Each new row is followed by what is left after taking away its nearest point in the smallest flat space through zero that holds the last named rows.
(in the rows, 128 means zero)

k_242 (5 x 19):
[[ 49  81 199  99 199 103 125  43  76 146  89 160 116 143 148 167 142 128
  119]
 [151 106 144  80 162 156 141 110  67  52 137 145 126 178 125 163 153  85
  105]
 [173  62 157 133 177 121 149 102 142 110 187 132 103 111 164 150 170  87
  122]
 [179 101 154 102 192 113 125  71 109 126 115  93 125 110 101 154 145  28
   84]
 [123  45 101 101 154  90 112 100  76 122 238 127 106 173 117 138 145 115
  144]]
New rows:
[177 113  82 120 136 137 118 148 105 132  51 118  98 125 168 132 143 127
 205] | [168 101  80 117 142 126 113 139  98 141  61 117  95 128 165 133 143 127
 208]
[ 88 141 131 173 130  99 124 130 108  89 151 151 109 134 165 147 126 166
 110] | [117 154 121 170 133  95 117 127 113  97 139 124 116 120 140 143 120 131
  94]
[124 131  51  51  81 141 136 119 157 147 117 122 193 116 116 151 120 106
 129] | [114 107  80  59 100 141 149 106 166 145 124 142 182 108 149 162 137 116
 134]
[ 82 164 107 131 149 120 129 159 137 122 133 142 104 144 167 148 128 163
 134] | [111 161 103 125 163 113 124 147 137 126 134 119 105 134 148 150 129 123
 118]

k_655 (5 x 19):
[[ 82 220 128  88 149 157 145 113 133 133  84 121 116 121  97 146 122 123
  127]
 [109 120 131 166 153 141 101 114 125  89 137 108 113 148  73  96  87 156
  136]
 [109 137 123  99  91 154 156 147  83 146 102 110 147 147 138  94 150 177
  135]
 [119 153 146 107 162 121  88  96 125  99 126 138 147  78 165 116 132 131
  150]
 [118 151 154 148 148 116 133 122 127 171 124 142 112 123 142 102 119 128
  110]]
New rows:
[170 143 188 158 151 127 108  97 157  76 123 110  96  93 102 136 175 101
 117] | [167 137 182 147 118 139 136 118 132 101 111 101 103 115 108 120 191 125
 113]
[154 106 169  86 171 141 135  95  95  73  99  97 171 204 104  99 128  95
 132] | [163 111 179  92 173 125 147  99 105 109 101 114 162 198 125 106 134  74
 115]
[106 159 142 133  88 117 104  83 146 117 122 134  91 103 136 100 155 128
 159] | [117 139 131 141  71 117 118  97 149 123 128 131  87 122 124 111 156 123
 152]
[ 90 119  87 106 104 152 112 107  89 104 102  99 110 146 160  92  85 108
 130] | [104 114  91 117 109 135 116 108 107 123 111 113 100 141 170 109  85  81
 117]
[104 142 108 110  39  57  88 163 139  81 126  91 158 118 110 125 169 102
 126] | [ 92 161 130 138  63  49  88 155 142 111 125 100 138 119 106 100 150 103
 110]

k_625 (5 x 19):
[[110 166  97 157 156 138  79 124 164 124 184 137 204 121 144 105 116 103
  123]
 [122 129  88 158 124 157 121 110  87  90 161 109 133  62 145 146 137 186
   98]
 [159 104 117 111  88 112 153 116 101  56  76 131 172 131 146 186 165 142
  100]
 [146 130 124 105 116  85 132 167 102 158 115 171 123 115 135 113 128 207
  113]
 [132 145  32  90 153 159 131 105 134  80 137 112  98 130 199 136 182 149
  159]]
New rows:
[141 154 169  92  80 121 144 171  90 174 148 100 166  85 136 117  84 160
 165] | [139 155 148  84  88 142 147 149 106 144 144  80 165 102 153 131 103 125
 181]
[107 147 160 177 119 147 170  83  94 172 168 134 168 122 115 100 108 146
 100] | [121 146 135 137 121 141 185  81 106 156 140 137 152 155 142 108 137 138
 123]
[147 149 158 163 145 152 106 143 135  78 172 109 166 148 136  81 142 146
  88] | [155 136 168 138 140 146 128 148 130  89 145 108 122 165 134  83 150 149
 103]
[111 145 113  88 134 112 130  87  87 133  93 162 180 144 161 133 146  77
 156] | [100 140 128 110 135 124 131  88  66 155 112 151 147 112 142 124 127 102
 148]

k_952 (5 x 19):
[[ 96 192 152 110 154 198 115 168  79  87 151 147 166 164  74 101 125 147
  149]
 [100 115 111 117 104 182 130 132 128  92 101 169  64 207 102  75 135 183
   84]
 [175 113 126 134  99 120 106  96 164 125  92 137 174 159  53 119 122 170
   94]
 [ 89 136  41 182 138 158 179 129 149 142 122 153 123 102 134  88 176 167
  104]
 [185 175 125 129  95  97 132  78 111 157 137 115  89 125 145 132 135 124
  136]]
New rows:
[120 139 168  59  99  95 118 152  94 152 147 102 131 153  85 148 114 107
 175] | [100 120 114  93 100 102 147 148 122 163 133 116 124 137  92 128 140 130
 151]
[133 138  66 119 129 111 106  71 155 132  80 149 118 100 124 127 110  91
 149] | [112 143  84 105 141 133  98  93 139 113  87 154 121 115 118 123 102  88
 157]
[106 107  76 125 172 132  73 154 100 200 176 148 123 139 156 161 159 136
 139] | [130 106  87 117 155 128  58 139 105 196 164 150 128 161 130 159 151 149
 129]
[150 107 135 111  87  93 109 131  91  88 141  99 122  93 133 124  91 164
  96] | [131 118 117 123 100 108 122 142  88  88 147 105 131  82 134 115 103 169
  99]
[ 85 121 143 138  57 140 149 142 208 188 160 108 109 122 165 121  99 101
 148] | [ 93 147 151 134  56 158 139 142 197 177 161 114 134 139 128 111  97 116
 150]

k_636 (5 x 19):
[[137 137 177 138 161 158 141  94 136 127 190 176 149 105 144 177  84 102
  144]
 [174 151 123 175 172 120 182 139 121 142  76 170 105 100 163  89 125 114
   93]
 [138 109 104  75 171 150 141 189 170 135 219 124 142  79 138 196 127 115
   98]
 [110  93 170 159 146 151 111 159 158 124 134 115 130  85 164 143  83 100
  136]
 [104  82 148 112 202 133 117 115 110  46 142 103 117 155 138  78 152 165
  145]]
New rows:
[149 151 154 116 119 141 139 121  80 159 138 132 156 121 123 112 193  93
  84] | [129 128 172 123 121 148 119 130  88 146 138 112 157 116 131 110 181  91
  96]
[163 109 140  69 134 131 134 125 134 115 139  92 122 147 112 162  92 152
 146] | [174 118 142  95 131 125 145 126 131 126 105 102 113 140 122 144  86 144
 139]
[160 156 101 108 150 111 118 128 116 147 107 102 132 119  89 153 129 114
 123] | [149 142 126 122 163 119 109 120 116 130 106  99 132 118 100 145 116 112
 136]
[134 139 197 195 184 143  97  85 174 142 121 117 121 129 168  75 197  76
 144] | [137 152 155 151 150 135  93 102 181 166 148 105 130 136 139 107 220  83
 132]
[154 188  51  80 147 115 132 126 155 124 133 133 110 126 148 142  81 129
 129] | [132 169  80 100 142 119 109 115 152 106 116 118 109 133 155 126  67 129
 151]

k_661 (5 x 19):
[[125 110 196 136 140 120 128 158 116 164 124 181 131  90 192 133 131 135
   85]
 [111  18 125 148 146  74 105  89 138 113 119 199  61 139 139 128  42 192
  113]
 [164 105 143 144 100  64  87 105 129  49 153 146 100 126 127 152 103 126
  100]
 [155  81  78 118 152  37 145 103 135 134 122 165  77 105 220 184 140 145
   64]
 [137  69 138 133 140 140 156  76 104  36 115 155  80 131 204 150 114 140
   45]]
New rows:
[128 109 117 138 129 127 166 115 103 144 168 128 134 126  74 188 147 158
 128] | [127 109 138 141 127 135 165 120  98 140 169 135 138 121  81 185 147 156
 120]
[131 205 106  77 205  93 126 142 123 132 188 125 146  75 123 163 138 109
 113] | [108 167 124  88 210 128 125 124 117 108 178 141 131  93 107 140  97 132
 117]
[172  83 132 120 147 103 205 117 121 133 122 122 148 111 127  99  97  81
 146] | [175  90 142 123 140 101 197 122 121 129 127 121 154 109 118  97  97  77
 150]
[ 96 112 158 166 191 134 133 135  89 138  72 163 119 141 122 165  95 182
 198] | [128 152 146 159 173 116 132 135  87 105  87 134 130 134 130 188 132 150
 183]
[135 138 149 100 110 136 128 114  83 135 134 157 122  93 121 133 100  74
 135] | [131 132 122  95 117 133 136 105  88 142 129 151 114 101 118 135  99  80
 142]

k_844 (5 x 19):
[[167 134 118 164  97 108 203  71 203  77 212 155 116 135  59 233 142 154
  126]
 [145 111  63 120  60 129 191 121 122 115 158 133 172 128 139 225 151 134
  112]
 [153 134  53 137  73 161 132  56 113  30 178 145 105 106 125 207 152 116
  103]
 [151 134  71  85 142 132 165  73 114  46 153 178 176 113 125 198 108 152
  123]
 [163 126  93 125 140  75 208  89 165  57 166 152 131  73 128 127 110 152
  101]]
New rows:
[132 154 145 149 144 149 149 159 135 109 119 110 167 133 197 115 111 187
 129] | [133 159 148 166 130 163 133 145 141 100 132 107 144 140 182 130 123 179
 130]
[171 222 178 156 116 116 112 148 132  76 127 114 136 143 110  98 123 130
 139] | [169 212 155 143  95 117 128 162 115  87 120 110 163 143 130 116 128 129
 134]
[142 133 166  74 163  94 113 127  85 138 148 146 157 138 164 117 145 102
  69] | [147 134 172  98 142  97 116 119 105 138 168 140 135 145 145 136 160  98
  68]
[ 57  96 126  96 170 197 130 109 142  96 147  98 159 111 144  83 130 122
 116] | [ 61  92 133 114 148 190 150 115 164 114 163  91 156 122 129 107 142 125
 117]
[103 122 160 176 152 136 156 113 190 127 122  91 141  94 166 121  69 131
 115] | [ 97 124 145 166 138 166 132 107 164 123 118  94 151 110 169 152  77 123
 120]
[142  97 131 138 143  82 127 172  54 123  82 155 180 103 146 149 163 181
 139] | [147 107 149 172 136  89 108 150  78 107 105 149 131 105 118 147 175 173
 139]

k_393 (5 x 19):
[[144 145 122  87 145 105 155 198 110 169 108  86 166 110 214 151 120 136
   77]
 [112 183 113  82 219  98 132 122  90  97 117  93 106 144 107 123 111  91
  151]
 [152 125  83  97 140 151 155 131  94 122 177 170  84 139 114 157  56  86
   88]
 [119 142 160 118 149 111 153 179 142 174 129 127  88 144  69 169  83  94
  106]
 [ 51 209 105 114 207 170 144  83 121 153 129 140  90 119 152 123  65 141
  130]]
New rows:
[117  94 178 146 171 170 157  91 141  80 150 172 165 129 126  84 157 140
 150] | [129  98 183 125 181 154 176 135 135 105 148 160 163 130 132 108 137 125
 122]
[142 161  80 161 119 119  79 177 168 108 116  96 107  93 129 109 125 131
 144] | [144 159  74 160 117 127  84 176 166 111 126 108  98  94 126 115 111 126
 136]
[ 87 115 160  85 104 128 101 177  90 121 144 141 153 117 144 118 161 107
 115] | [ 71 124 158  92 111 142 100 157  94 121 150 155 137 119 129 115 148 107
 123]
[ 80 172 170 120 105 153 172 107 124 158 166 161 151 112 101  90  88 157
  91] | [116 155 166 104 105 119 162 120 104 122 159 136 171 120  98  83 121 140
 102]

k_174 (5 x 19):
[[141 238 143  44 171 104 188 100  82 218 110 101  24 173  94 104 103 176
  173]
 [141 161 110  29 104  64 166  98 101 179 148  29  31 163 117 126  71 180
   85]
 [140 238 101  80 149 136 176  43  57 188 131 133  61 211 122 172 120  77
   99]
 [102 238  51 105 126  82 188  46  81 190 142 139  87 102 138  85 111 145
  133]
 [116 228 140  53 124 147 217  71  69 159 138 146 134 121  50 137  94 141
  113]]
New rows:
[133 171 137 157  76 123 175 121  87 133 150  81 179 132 112 152  97 176
 177] | [142 151 133 182  87 125 145 131  98 130 143  81 167 156 141 161 114 155
 181]
[162 164 115 166 175  97 124  75  93 174 115  80 150 148 166 118 147 140
 172] | [162 129 141 153 153 113 127  92 101 141 124  72 189 133 137 135 134 145
 146]
[170 148 118 158  82 176  87  92 158 147 130 159 165  76 156 121 164 132
 132] | [184 149 139 120  84 169  94 100 153 160 128 125 131 103 141 131 148 149
 126]

k_699 (5 x 19):
[[ 77 109 101 120 137 112  79  92 148 152 149  73 171  68 207  72 123 234
  103]
 [134 146 219 160 229  57  93 169 166 134 165 131 145  30 155  60 123 133
  197]
 [ 97 126 134 120  84  92  86  70 138 155 124 152 176  37 161  31 127 156
   85]
 [106 152 168 119 100  40 133 169 142 148 121 129 121  70 183  54 100 168
  167]
 [ 93 112 118 134 135  31 164 162 125 168 126 149 103  18 146  33 127 170
  142]]
New rows:
[205 124 124 127 124 122 121 104 121 127 117 130 140 126 118 155 170  51
  99] | [184 122 114 120 124  96 126 126 126 137 121  98 132 117 158 142 158 103
 114]
[ 51 134 192 131 105 131 146 126 129 104 147 112 139 128 108 137 121 114
 105] | [ 47 124 177 134 119 131 155 131 126 107 150 108 131 124 103 140 126 121
 104]
[ 80 129  85 106 129 162 137 128 135 108 128 110 133  90 132 130 167 118
  93] | [ 92 151 122 105 125 148 136 151 142 100 125 114 129 101 138 132 155 102
 121]
[ 92 123 148 107 136 150 125 103 106 109  96 138 111  51 130  79 145  98
  51] | [100 137 159 103 146 156 134 142 111  95  99 105  93 103 147 122 131 110
  87]
[141 114 119 118  99  95 128 136 105 115  98 138  66  51 127 164 105 113
 148] | [143 115 124 119 113 125  96 114 115 106 109 118  90  67 139 180 106 121
 140]

k_814 (5 x 19):
[[153 136 174 144 140 192 165 160 158 168 167 155 116 125  63 124 102 112
  141]
 [161 146  61 194 146 115  84  87 126 168 211 113  98 107 127  97  66 157
   90]
 [196  83  74 129 198 135  96 146 121  94 179  70 162 102 161 125 137 105
  161]
 [143 180 108 162 165 165 173 115 111  98 194  88 113 135 131 129 142 137
  162]
 [153 111  64 148 142 127 161 199 153 135 140 130  93 145  36  94 180 194
  143]]
New rows:
[150  60 145 126  98 159 118 113 129 140 171 108 170 153 160 138 135 127
 154] | [129  80 136 136  79 148 131 108 128 145 162 118 149 166 144 131 143 154
 143]
[163 120 116 168  96 115 140 164 174 123  87 103 156 160 151 115 163 143
  90] | [165 138 137 177 100 135 145 146 171 129 108 102 157 155 161 121 141 126
  91]
[120 122 125 138  94 118 136 169  90 158 149 135  92 171  94  50 137  89
 160] | [118 120 129 130  98 111 120 149  78 145 146 123 107 165 131  60 130  71
 160]
